The first 7 rows are patterns. Each new row is the sum of 2 different patterns, raised or lowered, with some noise. Before adding, each is slid sideways (what falls off one end comes back at the other) and multiplied by a number that may be negative. Names go in the order of the patterns.
Some rows, each with the names of its patterns after it:
[  9 -15  15  13  -1 -23  -6 -12   8  10  23 -14  12  16  -6  20   5 -12
 -16 -14  -1  -5 -23   8  10  -9 -23   0   9   5 -11]
(1)
[ -7  16 -17   1 -12  -1   4 -17 -12  -1   3  -5 -21  -2  16 -10 -22 -15
  22 -16 -18 -17   5  -2   7   8  15   7  18   9  13]
(0)
[  1  -1  -6   8  15 -11 -23  19  16  18  17   6  -1  16  -6 -11  -1   5
  13 -23 -11  16 -13 -16 -13   4   7   2   3   7  11]
(2)
[ 16  -8  11   9  22 -17   9 -10   0  23   4  15 -18  15 -11 -18 -18  14
  21   2 -20 -15  -2  14  -1  17  21   8  -1 -10 -22]
(4)
[-11  -6 -14  -9 -16  -6   0  -3  -4 -11  -5   2 -16 -19  -6   6  23 -20
  21  11  -5  -4  -8 -20  -9  24  -6  -5   0  23  -4]
(5)
[ 11  20 -19  19  14  13  16  13  22  24 -22  23   4 -16   4 -13  17  17
 -21  10 -14 -17   9 -10   7   9 -12  11  24  19  13]
(3)
[-10 -20  -5  13   9 -15   3  -2 -18   3  18   6 -13  11 -22  -8  -5  -1
  10  -8  17  17  15 -10  17 -17  14  -9  20  19 -19]
(6)

New rows, each followed by the names of its patterns:
[-28   7   9 -16 -29   8  -3  -7   0   7  19   3  -3   3   6   8   1 -10
  16  23  -5 -24 -14  25 -12  -2   3  -1  12  11  -4]
(2) (5)
[ -9 -18  -5  -6  -4 -25  -5 -32 -11 -35 -28 -14 -27 -12 -28   0 -11 -33
 -20  -5 -37 -42 -14   1 -34 -33 -17 -14 -25 -12 -15]
(0) (5)
[12 26 43 15 41 28 31 37  6 15 24 20 24 44 14 38 24 28  2 10 45 40 27 21
 25  9 28 15 28 43 20]
(2) (6)
[ -4  38  31 -24  16   0 -32  -2   5  12  14 -22  30 -15 -24   4 -19   0
  -4 -16  11  22  13   4   4  20 -29   2  10  21  34]
(5) (3)
[21  7  7 25 29  9 30  8 28  9 24 25  0 12  3 10 30 28  5 10 -4 10 -1 16
 18  4 22 12  9 -5 14]
(5) (6)
[  2  20   3   3 -24  11  -1  27  10  12   0  -4  -8 -18  13  -4  18  -5
   4   3 -21 -13   4  16   7  -5   3  -4  -4  -3  -2]
(2) (4)
[  7  -7   3  11   2  17  20  18   5 -12  23  17   5   4  29  11  14 -11
   4  31   0  28 -21   8  -5  10  -3  26  14   1 -29]
(1) (4)
[-22 -39 -31 -53 -43 -55 -43 -28 -55 -32 -58 -35 -56 -29 -38 -51 -58 -19
 -49 -53 -35 -53 -10 -65 -33 -27 -36 -41 -34 -26 -15]
(3) (6)
[24  7  1 18 51 24 34 40 48 21 12  9 26 11 21 28 41 11 25 12 21 43 17 23
  8 42 36  0 29 43 35]
(4) (5)
[ 34  21  18  30   9  27   9  29  41  31  14  43   3  43   9  -5   8  -8
  17  19 -23  10 -13  -3   6  14  16  28  -1  18  44]
(0) (3)
[  0  37 -22  -2 -19   4  33  10  23 -11  28  -7 -15 -21  24  34  -4 -36
   4  12  31  16  25  22  23  -1 -12 -22  22   6  -5]
(2) (4)
[-43 -12   8 -48  -7 -38 -48 -65 -28 -40 -26 -50 -44 -25 -51 -32 -44 -12
  -6 -22 -34 -60 -17  -2 -18 -49 -48 -37 -40 -35 -16]
(1) (4)
[-21  -2   1 -14   0   6   2  -5  -3 -28  -8   1  15  -3  10  21   9  10
 -11  -2 -15  26  -9  12  12   0  -8 -20  -7   1   4]
(5) (6)
[ 17 -17 -29  11  13 -16 -37 -18  -6 -14 -29 -36 -32 -41 -48 -18 -30   4
   3 -24 -13 -29 -14 -27  -4 -29  -8   3 -33 -32 -22]
(0) (4)
[-14  20 -14  19  21   6  -4   9 -20  15 -16  -2  -1 -24 -17 -29   8  -6
   1 -16  -8 -11 -29 -15  24 -12 -14  20 -22   3 -13]
(3) (6)
[-17 -33 -13 -32 -38  -6  -5 -22 -52 -25  -9 -48 -48 -26  -4 -24 -29 -23
  -9  -7  -6  -3   4 -22  -9 -41 -32 -22 -27 -11 -30]
(0) (4)
[  1 -15  23  -3  35 -14   8   5  37 -17 -26   9  13  15  20  10  21 -10
  -7  18   1   7  36  10  16 -13  -6  -6  17  10   4]
(1) (4)
[ -2  10   3  16  -6  20  14  20  15  17   9  26 -26  13  -6 -12   8 -19
   3  10 -15   3 -24 -16  14 -19  -9  -4   7  -4   4]
(0) (3)
[-36 -14  -5 -14 -10 -24 -40 -28 -12 -12  -7  13   8  -8 -24   2 -16 -12
  -3  15   9   1 -29  -4 -18 -17  -2  -8   1 -19  -5]
(2) (4)
[-13  17  14 -42   4 -16 -19 -17 -13   5   4  -5   6  23  11   1   2  10
 -14   9   1  15  22   5   3  -7  -8  -8 -14 -14  -2]
(5) (3)
[  6  15 -14 -19  13 -11  33  15  -8  15  10  -2   7  -9 -28 -18 -16  -9
 -15  21 -16 -14 -11 -11 -18 -28 -21  30  -3 -11  28]
(5) (3)
[ -4  22 -30  -8 -31  -6  23  -9 -17 -11 -13  17  18  26  26  13  12 -28
  -7  22   1  20  14  36   0 -17   7   0   4   2  -3]
(4) (3)
[18 39 27  6 27 18 -4 27  2 11  8 22  7  1 32 26 24 26 25 -9 -7  1 27 27
 19  2  8 -2  4 -5 -1]
(4) (5)
[-28 -17 -37  -2   3 -20  -3 -41  -8 -15 -13 -45   6 -22 -19 -12 -18  -9
 -39  13 -45  -9  -4  -2 -15 -38  -2  17  10 -18 -11]
(4) (6)
[-27  11  -4  13 -11  -6  14 -10 -27 -32   4  -6  20 -17  -5 -18 -29   0
  -1  17   7  -2 -23  15 -12  -7  -2   2 -24  -3   8]
(4) (6)
[ 11  27  35  27  13  18  32  -6 -17  31  34  44  51  11  23  25   5 -10
  26  16  37  -2 -11  32  -6  15  -6  29  39  30  12]
(2) (4)
[  8 -23   5  -1  31 -32  24 -12  10  23   0  30  -7  17 -14 -13   1  18
   6  10   1  -4 -21  28  15  28  16  11  -7 -18 -32]
(0) (4)
[-17  19   1 -14  -8   6 -14  15 -10 -37 -16 -19   3 -24  24  -4   1 -21
 -28  -9  -4 -10  21 -28  -2   3 -18   5 -13  -9  33]
(4) (3)
[ -9  13 -29  16   4 -12 -12 -23 -18 -28  -7 -25  -9 -18  17 -21 -14 -28
 -33  -1 -12   2  -9 -17 -19  -6 -15  -5  -7 -24 -26]
(5) (6)
[-25  -8  15  -6  -6  26  -9   8   1  -4  36   0  12  14   5  12  -2   6
  14 -15 -20  -3 -16   9  -9  23  -9 -14  -1 -23 -19]
(3) (6)
[-30 -27 -35 -34 -24 -21  21   0 -29 -11 -30 -26 -47 -11   4 -17  -7 -16
 -11  -8  -8 -33  22   2  20  -3 -33   0   5  -2   3]
(4) (3)
[ -7 -13 -12 -15 -14  -4  -1   0  13  -3  -6 -18  -8  -6  36 -18  30  14
 -16  -2 -13  -6 -15  30   8  11  -7  14  -1   9   8]
(4) (5)
[ -9  21 -19   3   9  23   8   6  -1 -20 -29   3  -7 -21  14 -24   4   0
   4  26   6  19  24 -15 -12  19  18   2   3  -4   0]
(1) (6)
[-19   8  -9   4 -13  11  18   2 -12 -15   0  25  18   8 -13  -1 -16 -16
  -3   4   7  29  -6   9 -16 -24 -10   4 -16  13   0]
(4) (5)
[ 13  18  13 -11  29   5 -21 -22   0 -10   0 -18   4 -10   0  10 -32   6
   5 -13 -14  16  16  10  15  18  -7  14   8   8  12]
(5) (3)
[ 20 -12 -20 -16 -11 -13 -27   3   5 -10 -20 -10   0   5 -22  -9 -16  14
  28 -15   0   4 -11   3   0   1 -17  25   3  -8  13]
(1) (5)
[-21 -16 -13 -12 -20 -27 -33   8 -14 -26 -26   1  13  -6  -9   4 -22  10
  -8 -29 -10 -12  -7 -27 -30 -13 -36 -39 -34 -22   6]
(2) (3)
[  3  32  28  27  -2  17 -10 -24   2  14  17  18 -24  -8  15  34  15  25
  31  32   3  -8  -7  41   0  14  15  38 -15  28 -10]
(1) (4)
[-22 -14 -11   0  -9  -3  -6  -9 -13 -15 -10 -10  -8  -8 -14  -1 -11 -27
   9 -29 -26  -5 -13 -16  -2  -6 -28 -27 -22  -7 -43]
(2) (5)
[ 16  19  23  18  19 -17  24  17 -17 -13   9  29  28   3  17  -6   5   6
 -12   7  17   4  -4  13  30   4  -2   6  -7  23  16]
(2) (3)
[-13  -7   3  21   0  13  10  14  15 -17 -36  33  10  27  23  23 -13  23
 -12 -12  19   7  23 -36   0  10 -24 -30   0  19   8]
(2) (4)
[ 33  31  25  26 -14  30   6 -14  12  -3  30  19 -22  28  14 -20   2 -14
   1  12  -1   5  32  35  23  15  16   6  34   9  29]
(2) (3)
[ 14  17   5 -17  -6  33 -14 -20  -2  28  -2   5   0  -5   9  16  15   8
  18  28  17  26   6  29  -4   7  -2  11  18  -6  -6]
(0) (5)
[-17 -18   0  -8 -13 -15   9 -16 -20  -7   2  -2  -7  -2   7   2 -15  -1
   2   6  -8  -6 -10  15  -1   2  -2  -8 -17  -3 -23]
(0) (2)
[30 23 20 35 17 36 10 17  3  4 24 27 12 15 24 23 39  3 34 12 22 17 50 44
 10 17 15  3 41 31 16]
(3) (6)
[-39 -31  22 -48  -3   6 -22  -3 -34 -41  -2  -7  -5  -3 -21  13 -24 -31
  -7 -33 -41 -42 -31 -23 -32   0 -37 -29 -24 -38 -38]
(5) (3)
[ 26  25  21   8  20  10   9   8   2   1  -2 -24  11  -3  -8   0  25  21
 -12  14  15  15 -11   9   7  15  32   2  -7  29  21]
(2) (5)
[ 19  10  12 -19  21   7   5  21 -19  14  44  26  14   6  44  25  -5  -6
  30  40  25  16  27  34  27  44  18  -2  34  28  27]
(1) (0)
[ 14   1  12  42  19  -8  25  43  24 -15   9  29  18 -19  12  23  28   8
   3 -17   9  14 -18 -23 -17 -21   8  -8   8  12  30]
(0) (2)
[  4   3   7  13  13  13  15   3   9  -1  19  -8  -2   5  13   8 -15 -27
  12 -18 -14 -13  -4  13   7 -10 -32  15  -7 -11 -29]
(0) (5)
[-17   6 -22 -27 -24  -1 -20  -2  18  -5  -8 -12   4   2 -16 -20  26   2
   1   5   9  32   1 -29  36  10  26  12  -4   8 -12]
(0) (3)
[ 21  -8  -8 -12   5  10  -1 -20 -14 -10  14  -9  23  15  14   2  -8   0
  20  -1   4  14  31  -6   0  -1  17  26  -5  22   4]
(0) (4)
[ -6   5 -10  20 -34 -23   2  15   8  30  24 -17   1  -2 -15 -11   0  19
  10  29  -2  22  -1   1  17   6  19  -8   9   7   4]
(4) (5)
[-31   1 -30  -7 -39 -39  33 -12  11  15 -19  -1  -2 -20  15   4   5  -5
 -17  13 -22   8  11  -9 -20 -28  -8 -27 -35   0  -9]
(3) (6)
[ 11 -21 -28  -8  16  26 -15   5   5 -15 -17 -13 -16  -1  32 -17   0  -8
  10 -19  -1 -11  -6  -7 -26  -9  -8   8 -11  -2   7]
(4) (5)
[  6 -25 -39 -35 -40   1 -53 -29  -4 -18 -55 -32 -29 -20  -4 -21  -5 -33
 -16 -37 -48 -33   0 -19 -48 -25 -22 -15   0 -22 -11]
(2) (4)
[ -4  12  -2  13   0  -8  -1   7 -13  18   4  -7 -23 -19 -12  -2  27 -13
 -20  -9 -20 -23 -21 -14  25  -5 -12  19  -7   9 -26]
(4) (3)
[ -6  -4   1 -15   5   3   4   6  -3  22   8 -10  22   8   0   1  10  30
 -10  24  12   3   7   8 -16  -9  39  20  -8  -2  19]
(2) (5)
[ -4  -6 -24 -27 -17 -11 -12 -13 -25  -6 -27 -31 -24 -20 -20   5 -22 -10
   7 -12  -1 -23 -15  13 -22 -14  12  -3  10  -2 -11]
(2) (3)
[44 41 34 -7 50 36 32 27 13 20 26 24 29 10 22 29 29  3 45 40 36 21 19 47
 33 38 14 20 46 43 15]
(1) (0)
[-19 -10 -11   8  -9 -14  15   0 -38   2 -43   7 -16 -11  10 -44 -38 -32
 -30  -1  -4 -39  -9  -8 -23  -6   8   0 -40   6 -30]
(3) (6)
[  2  -9  12  -9  16  -7   2 -23  20 -16  17   4  13  -5 -25  29   5   7
  -6  -1   9  17 -11  -2  18  10 -16   8  25  -2  23]
(4) (6)
[  2  -7  23   3  11   9  -5   4 -26  -5  15  13   9   3   4 -24  -8  -1
   2  -7  19  -3   7   5   2  -1  13  -5  10   3  -6]
(4) (5)
[ 20   9 -12   4  12   4  -7  24 -20   7  -7   5   4   2 -21  37 -17   6
  42  13  32 -15   4  22  -7  17  35  14  22  -6  -7]
(4) (3)
[-15 -31 -35 -28 -19 -17 -36 -13  -4 -33 -11 -24 -22 -23  -5 -12 -16 -18
  -8 -16 -12 -18 -36 -16 -11 -10 -36 -12  -8 -15 -25]
(0) (5)
[-19 -25 -14 -28   6 -12  -4 -38  -1 -19 -13  10  -6   8 -29   1 -27 -23
 -18  -8 -13   5 -20 -13  -4   6 -12  14   2 -12 -15]
(2) (4)
[-20  -4  -2 -13  -2  12  11 -20  -3  -7 -25  16 -11  16   5  14 -22   3
  -9  -1  12   9  21 -20   2 -39  -9 -40  -5  14  -1]
(4) (5)
[-18  12   8  -9 -19 -16 -11  -4 -36   3  12  12 -51   3  -7   0  -5 -12
 -14 -35 -21 -32 -44 -34 -18   3 -29 -15 -28  -8  -6]
(0) (4)
[-14  30   4 -12 -27 -22 -22 -11   0  14 -16   3  -4 -11  14 -14 -30 -22
  -7  19 -25  -1  15   1 -14 -24 -22  -6  23 -14   0]
(1) (5)
[-19  29  24  35   7  -6  16   6 -11  14  41   1 -26  -8  24 -21  39  -8
  -8   2  16  15  -3 -22 -23 -12   2   6 -29  17 -33]
(1) (6)
[-31 -37  11 -23 -21 -37  -3 -30  -4 -17   9   2 -15 -16 -17 -26   3 -21
 -24 -22 -21 -24 -28 -15 -13 -25 -13 -50 -22  -5 -26]
(0) (6)
[-14  25  12  21  22   9  35  36  27  19  29  44 -15   9  45  41  43  42
  36  34   8  31   6  -4  22  11   6  17  10  10 -15]
(2) (3)
[-12  -9 -41 -66 -16 -33 -34 -24 -32 -28  -5 -51 -35 -44 -36 -40 -42 -53
 -13 -46 -64 -49 -43 -11 -46 -24 -15 -10 -44 -49 -43]
(2) (4)
[  7 -20 -20 -25 -11  16  -6   5  23   4  25  -5  -2  11   5   2  17 -14
  11   1 -14   2  -6 -12 -12 -22  -5   0  11 -28 -18]
(0) (3)
[ 12   2  18 -19   0   1 -14   2  -6 -22 -12 -26   5 -11 -19   6   2  -2
 -16  -6   2   5   2   7 -26  14  22   3 -39  -1  -6]
(1) (0)
[-23 -21 -20 -12 -39 -10 -44 -47 -27  -3 -14  -1 -42 -24 -50 -17 -44 -27
 -24 -34 -26 -25 -10 -21  -9 -28   2 -21 -23 -24 -16]
(1) (4)
[-38 -17 -16  12 -22  15 -13  -8  -7 -21 -15 -15  -3 -28 -24 -15   2 -27
 -14 -12 -28 -32 -22 -12  -8 -19 -12 -29  -7  -3 -25]
(1) (5)
[ 15 -13   4 -32  10 -20 -14   4 -32 -13   7  12   6 -18   2  29 -14 -26
  -5  30 -12 -23 -20  10 -10  14  -8   1   6  29   9]
(1) (0)
[ -5  18  17   7  -8  26   1 -13   5  33  16   6  26  -3  10  19  18  31
   4  38  17  28  -2  25   0  13  -4  29  32  -6 -10]
(0) (6)
[ -3  -6 -13  -9  24   1 -10 -19  26 -26  -9 -20  13   5  -9  -2  -1   1
  23  12   2  -6  12 -25  -1  -2   0  -8  -6 -26  -8]
(0) (6)
[-41 -18 -12 -31 -39 -64 -28   0  -9 -66 -15 -20 -35 -36 -19 -34 -50 -41
 -62 -56 -46 -46 -19 -55  -4 -19 -10 -43 -24 -31  -8]
(0) (6)
[ -1   3  -5   8  38 -32  11  28   4   1  -3   0  35  17  29  38   6  20
   5   5  29   3 -13   6  14   3 -14   3  12 -22 -14]
(5) (3)
[ 26  19   7  25  19  32  24   8   4 -11  23 -17   0  17  18  14  16  25
   5   2   4  -3 -21  10  19   5  24  25  24  13  -2]
(2) (5)
[-42 -21  -7 -17 -29 -19 -36 -20 -35 -35 -15 -15  19 -24  12 -13 -11 -33
 -12 -40 -11  20 -35 -28 -30   3 -13 -22 -33 -29 -25]
(5) (6)
[  8 -24  11   1  -6   2 -21   0  -6 -23   2  -3  22 -20 -16 -12 -15 -17
 -26 -19  14 -14 -10  -4   6  27 -29 -28  -2 -24   2]
(2) (3)
[-10  26  41  27 -11 -12  27  21  18   9   6  15   7   1  17  21  36  40
   9  19  18  -1  -6  27   6  26   4 -15  12   4  29]
(0) (4)
[ -1 -18   7  25 -10 -26 -14 -24  -7 -13   7 -13   1   1 -18   3   2 -24
 -29 -16   2  15 -32  20  13 -12 -20  -9 -17 -10  12]
(1) (5)
[-16  19  14   2 -27  12 -10   3 -21   3  -9  -7  -1  -3 -19 -12 -31   0
  16  10 -34 -10  30 -22  -2 -13  -7 -18  -9   3   5]
(1) (0)
[-2 26 43 -1 21 -4 -5 37  1  4 26 17 32 19 42 40 35 25 -7 22 18 11 17  8
 24 24 -5 21 27 -8 23]
(0) (3)
[-22  -4  31  14   5  -2  -9  19 -20 -13  10  21  -5 -17  -9  13 -22   1
 -17  -8  21   7  23  19 -12 -13 -28  -3 -20   3   2]
(1) (5)
[26 25 36 23 29 26 18 23 20 43 49 35 55 17 27 45 27 36 36 66 48 40 20 58
 10 57 14 43 50 36 28]
(1) (6)
[37 30 43 21 39 52 34 32 40 46 18 30 41 55 37 28 37 64 11 34 24 27 35 32
 51 54 27 51 31 34 31]
(0) (3)
[12  9 27 18 21  2  1 19  7  1 -7 22 13 18 -9 14 19 -8 13 12 31 16 13 17
 37 17 28 33 21 -1 23]
(0) (6)
